Every row belongs to one group in each of 4 separate groupings. Each group adds its own fixed numbers to the row, and there is some noise. The rows also spread widely along 12 directions, which tell nothing about the answers.
In the rows, zero is written as 128.
Known rows, each followed by its group in each grouping:
[ 81 192 136 172 130  95 106 146 100 100 162 133  96  76  99 128 109 162
 161  98 129  93 141 123 117  89  77 126 127 102 113 202 172 121] => H (1) Q451 Q642
[133  99 136 145 122 140 145 142  80 102 125  84 119 125  99 151 114 147
 119 102 114 109 125  99 105 139 131 118 147 127 113 105 126 106] => T (3) Q991 Q188
[104 132 143 137 111  71 168 140 157 135 100 141 102 144  74 138 140 118
 116 138 108 183 159  74 123 152 129 105 118  96  95 149 130 118] => H (3) Q991 Q541
[107 159 150 144 145 121 109 120 100  92 125 142 100 121 131 127 115 158
 124 117 139 124 121 109 127 118 133 144 118 116  99 132 111 118] => B (0) Q330 Q642
[155  98 113 137 105 139 136 148 156 122 121 117 104 156 152 127 111 135
 109 136 116 127 157  79 101 113 176 136 119 108  99  94 128 129] => J (2) Q451 Q188
[114 121 131 124 137 109  95  81 115 111 142 112 163 108 126 118  96 114
 103 164 130 114 125 178 162 140 114 171 134 133 145  80  88 145] => T (1) Q456 Q541
[128 117 131 110 134 126  83 140 138 107 101 114 138 145 162 101  92 124
 141 160 118 125 137 114 148 111 172 165 122 108  80  77 131 147] => J (0) Q456 Q541
[171  73 125 134 126 110 134 108 153 168 176 109 166 109 154 101 126 105
 123 104  98 110 113 155 143 123  84 198 171 156 115  47  72 154] => L (2) Q330 Q188
[127 125 131 146 149 111 169 144 131 161 134 134 125 134 112 113 117 159
 173  91 110 138 135 112 134  93  94 133 139  87  60 162 158  80] => B (1) Q330 Q642
[149 166 126 139 171 147 105  94 103  92 157 163 109 112 162 122  95 150
  87 120 163  95 129 146  99 130 139 176  95 116 106 112  77 112] => L (0) Q991 Q188
[132 162 127 145 157 139 124 142 144  90 119 186 102 139 136 131 115 134
 106 127 146 131 164 111 108 113 129 155 117 114 100 114 111 120] => H (0) Q330 Q188
[ 96 108 144 139 128  66 180 140 111 132 110 140 157 136  84 132 132 148
 149 127 110 160 125 102 137 135  99 129 132  99  99 146 116  87] => L (1) Q456 Q642
[114 169 159 116 134  73 132  69 142 129 127 157  89 109 113 104 144 138
  81 140 149 177 114 116 130 143 173 109  79 121  95 157 112 126] => L (0) Q330 Q642
[134 125 162 113 144 116  92  86 122 138 126 102 124  93 110  73 153 115
  93 137 112 118 147 178 149  66 124 102 155 137 113  82 159 191] => B (2) Q991 Q188
[148  88 120 130 109 108 170  87 158 150 153 111 138 127 103 146 123 119
 103 103 126 152 110 131 139 177 124 146 128 154 131 114  87  98] => T (1) Q330 Q541
[143 124 120 113 150  96 158 133 138 137 134 147 157 115 139  92 125 125
 148 122 135 130 124 143 123  95 120 137 101 116  88 154 145 112] => L (0) Q456 Q188
[132  84 131 126 128 172 131 161  91  63  64 122 138 191 157 167 113 165
 131 137 135 132 125  58 126 130 192 122 111 125 114  77  96 102] => B (1) Q991 Q541
[146  99  97 129  80 156 171 134 191  78  93 159 108 129  87 173 173 113
  77  85 160 168 139 111 113 163 176 107 112 207 180 141 143 127] => J (0) Q991 Q642
[121 116 114 117 101 121 137 117 150 117 100  96 123 126 108 151 116 113
 101 145 152 137 129 122 118 152 212  86  81 145 158 168 158 120] => H (0) Q451 Q642
[118 131 146 104 133 139  90  86 143 115 114 100 123  98  97 111 119 118
 121 123 133 131 114 165 171 125 157 118 128 163 133 119 170 150] => T (1) Q330 Q541
[ 96 170 117 168 104  89  87 155 144  83 158 154 108  80 138 112  93 123
 175 121 113  91 130 108 146 123  66 206 131 115 130 142 119 172] => T (1) Q451 Q188
[151 123  61 143 130 173 161 111 205 130 148 160 133 129 103 169  98  84
  70 120 156 121 183 189 121 174 101 210 137 149 181 117  95 106] => J (3) Q330 Q541
[110  91 179 119 162 108 129 122  89 140  80  98 151 157 102 115 115 160
 153 143  91 154 115 101 169 114 152 117 158  96  57  77 140 102] => T (1) Q330 Q642
[121 129 152 103 164  87 126 114 115 157 110 106 142 143 124  87 105 139
 105 174 123 144 160 140 122  87 164 102 111  54  44 124 149 107] => L (0) Q456 Q541
[105 128 155 120 131 124 128 129 153 115  70 148  98 170  90 141 109 132
 126 142 118 173 149  72 145 162 183 124 110  97  89 113 131 108] => H (1) Q991 Q541
[153 129  97 141 115 107 163 168 148 106 143 156 131 119 172 120 129 153
 170  95 144 138  97  90 112  95 127 129  83 141  91 197 153 104] => T (0) Q330 Q642
[118 160 124 104 186 154 123  88 139  96 100 170 139 112  91 118 126 109
  80 138 161 132 153 206 146 120 127 148 121 147 147 118 141 121] => L (3) Q456 Q541
[130 113 103 160  97 132 127 146 113 116 139  98 121 151 141 171  79 149
  97 158 134 111 162  92  90 146 162 129 113  85 130 123  97 109] => H (1) Q991 Q642
[103 138 142 138 133  94 143 113 130 123 114 129 121 120  79 129 152 117
  84 141 121 151 168 141 134 112  93 117 153 114 125 114 116 145] => B (3) Q330 Q541
[119 113 113 110 123 128 136 137 151 113  88 128 153 130 115 127 105 113
 139 167 131 135 141 136 150 125 156 126 105 126 147 142 160 136] => T (1) Q330 Q188
[132 102 122 120 142 143 158 105 153 121 102 148 145 159 109 150 123 123
 102 129 139 155 142 136 149 152 138 150 122 137 137 101  93 100] => B (1) Q330 Q541
[145 114  92 147 121 114 154 171 145 100 138 137 155 135 163 141 136 141
 141 120 142 123 142 106 110  79 115 116 109 134 126 154 138 121] => H (1) Q451 Q541

New rows. What belongs after each?
[124 110 136 128 112 107 130 108 112 134 169  66 135  80 119 118 120 144
 151  87 125  96  92 146 122 108 123 110 116 156 129 167 160 114] => J (2) Q451 Q541
[135 159 113 125 154 115 166 104 167 136 126 170 119 118  99 123 143 118
  97 135 154 161 151 157 127 115 131 107  99 134 130 175 155 113] => H (3) Q330 Q642
[131 114 133 132 144  93  95  86 107 100 126 147 172 147 180 113 119 127
  68 210 133 139 130 135 154 131 151 181 128 113 129  21  19 163] => L (1) Q456 Q642
[123 113 124 107 171 115 132 124 130 132  96 141 178 150 137 101  97 124
 135 180 129 137 145 161 152 106 153 158 118  95  90 107 134 109] => J (0) Q456 Q642
[101 137 149 162 115 112  59 134  74  82 155  79 112  97 148 129  97 157
 132 120 111  77 119 107 126 114 130 165 159 118 107  82 107 151] => J (0) Q451 Q642
[122 104 136  87 169 139 157 108 188 119  56 182 168 150  86 126 144 100
 135 124 136 176 120 157 195 151 144 163 127 174 137 101 133 117] => L (1) Q330 Q541
[115 146 151 142 141 153 103 104  90  87 132 124  99 114 120 148 106 168
 120  91 143 112 100 111 130 147 153 149 126 146 122 113 107 103] => L (1) Q330 Q642
[ 91 136 121 132 121 106 118 139 162 150 110 113 129 117  66 122  78  76
 135 165 102 116 182 153 147 152 106 171 150  85 134 118 154 149] => H (3) Q456 Q188
[131 103 124 140 160 113 181 108 172 160 116 155 153 146  63 140 142 110
  88 122 126 162 174 164 147 133 105 135 162 125 122 106 125  97] => H (1) Q451 Q642
[138 130 114 127 143 161 131 143 174 123  94 143 105 157 116 141  96 123
 123 114 141 135 154 111 126 135 190 143 111 120  97 131 163  97] => H (0) Q451 Q642
[126 146 144 124 115  82 110  61  94 106 161 117 113  97 157 103 115 152
  98 160 149 136  77 127 121 134 173 108  62 133 127 153  93 125] => T (2) Q456 Q642
[141  92 113 123 135 138 153 137 163 104  99 171 163 142 113 128 143 100
  96 134 129 138 153 154 136 126 112 170 144 158 153  72  99 142] => L (2) Q456 Q188
[103 115 138 136 128 102 113 149 179 107  74 163 140 137  88 118 145  87
 104 162 102 150 187 126 166 118 107 171 179 120 131  47 115 194] => L (1) Q451 Q188
[129 169 146 121 176  96 114 109 118 124 149 158 121 104 159  74 110 151
 156 129 135 124 115 133 132  84 124 154  97 103  59 146 139 120] => J (0) Q330 Q188
[122 139 145 136 153 119 125 113 121 109 123 142 121 122 115 118 126 133
 102 141 135 121 147 139 118 102 135 118 117 123 125 117 126 132] => H (2) Q451 Q188
[126  85 121 140 120  99 173 130 106 131 128 101 167 135 122 151 135 139
 110 132 130 134 128 128 116 126 122 114 127 128 133 134  98  99] => B (0) Q330 Q642
[131 109 100 123 128 130 151 118 140  97 116 136 157 129 141 143 122 136
 133 135 156 131 111 133 141 131 171 131  89 157 160 153 133 105] => J (1) Q451 Q642
[106 196 108 135 188 128 123 118 145 100 134 198 128 108 126 117  77 125
 149 145 152 117 142 174 145 125  81 202  91 100 117 180 129 104] => T (3) Q330 Q541
[142 117 105 113 133 144 112 133 155 122 132 136 156 109 162 109  92 108
 167 126 132  94 102 154 146 122 131 190 102 156 146 129 133 148] => L (2) Q330 Q188
[134 144 117 116 109 134  98 124 167 124 116 118 106 108 126  97 121 121
 121 131 134 131 145 137 141  95 172 114 116 132 113 139 195 160] => L (1) Q456 Q642
[136 124 126 131 148 105 125  77  91 113 169 114 157 121 166 128 110 157
  90 162 150 117 117 149 123 123 134 140 105 121 128 107  64 110] => J (1) Q330 Q541
[132 109 130 136 115 150 105 141 158 135 131  99 120 136 117 137  98 113
 124 114 108 112 152 130 133 127 124 158 156 132 117  88 134 141] => H (2) Q330 Q541
[142 119 137 127 104  96 110 111 145 136 149 102 109 111 139 114 123 120
  98 117 121 131 126 111 122 138 149 141 122 125  92 105 107 151] => L (0) Q991 Q541
[141 118 117 144 110 149 130 174 139  76 115 137 115 138 143 141 147 158
 143  92 129 133 142  81 121  84 126 123 141 152 110 117 152 130] => J (1) Q330 Q541
[121 135 119 129  99  92 120 184 158 147 119 116 110 124 143  99  80 124
 181 139 102 118 147  74 113 113 145 151  98  64  59 169 172 141] => L (0) Q991 Q188
[112 109 110 142 131 137  83 147 134 109 108 109 173 123 132 133 101 102
  93 182 119  88 181 178 142  98 117 178 169 117 166  64 117 183] => L (2) Q451 Q642
[ 63 174 136 141  91  41 138 149 157 111 122 157 110  96  96 120 122 116
 170 136 121 153 129  98 139 141  84 148  87 103 122 217 131 144] => B (0) Q330 Q541
[ 58 152 163 160 107  73 105 136  78  90 146 110 112  96  84 133 104 155
 141 127 102 109 138 111 117 130  68 150 146  91 117 142 108 125] => J (2) Q456 Q541
[142 160 103 168 108 107  96 100 150 118 182 134 102 106 146 137 117 116
   7 165 151 114 198 160  87 125 113 169 146  99 141  79  55 173] => L (0) Q330 Q642
[117 137 146 119 136  94 134 121 142 109 110 149 126 126 119 123 140 128
 104 135 136 156 133 116 132 125 137 131 114 127 103 125 110 131] => L (0) Q330 Q541
[101 147 178 113 182 128 148  81 118 130  79 153 100 144  52 114 140 144
  87 138 128 167 166 138 147 118 147  91 137  97  89 107 145 102] => B (1) Q330 Q188
[117 153 131 121 157 121 119 123 160 111 106 158 124 120 107 107 141 114
 114 141 126 146 165 153 152  95 111 146 143 129 108 111 153 151] => J (3) Q330 Q541
[126 100 107 135 106 126 148 168 144  82  86 153 152 146 115 141 149 112
  74 169 134 136 190 129 103  96 122 118 136 128 164  94 118 159] => L (2) Q456 Q188
[100  75 164 151 118 131 131 178  86  51  72 118 138 147  89 157 166 150
 120 113  97 125 146  76 126 101 117 116 188 157 136  45 116 146] => J (2) Q451 Q188
[109 115 150 118 126 144 116 113 132 137  97  87 114 111  54 116 115 122
 112 115 112 130 146 163 145 116 148  98 155 133 117 124 202 125] => T (2) Q456 Q642
[142 142  98 151 128 140 103 117  93 116 182  84 117 106 171 138  61 139
 105 137 141  59 131 132  88 137 143 176 108  96 131 118  84 117] => L (3) Q451 Q188
[124  75 151 127 128 140 138 187  97  94  81 102 149 162 124 135 129 160
 160 100  98 125 126  76 122  91 133 120 155 125  81  86 144 107] => L (2) Q456 Q541
[115 135 106 137 151 117 139 141 146  97 103 188 161 130 128 136 113 111
 140 146 132 132 129 138 153 151 102 206 122 130 144 119  86 131] => L (3) Q991 Q642
[158 123  75 178  85  86 146 170 170 135 191 138 145 112 172 128 135 124
 122 127 124 121 165 120 105  82  65 153 141 123 130 137 109 161] => H (1) Q330 Q642
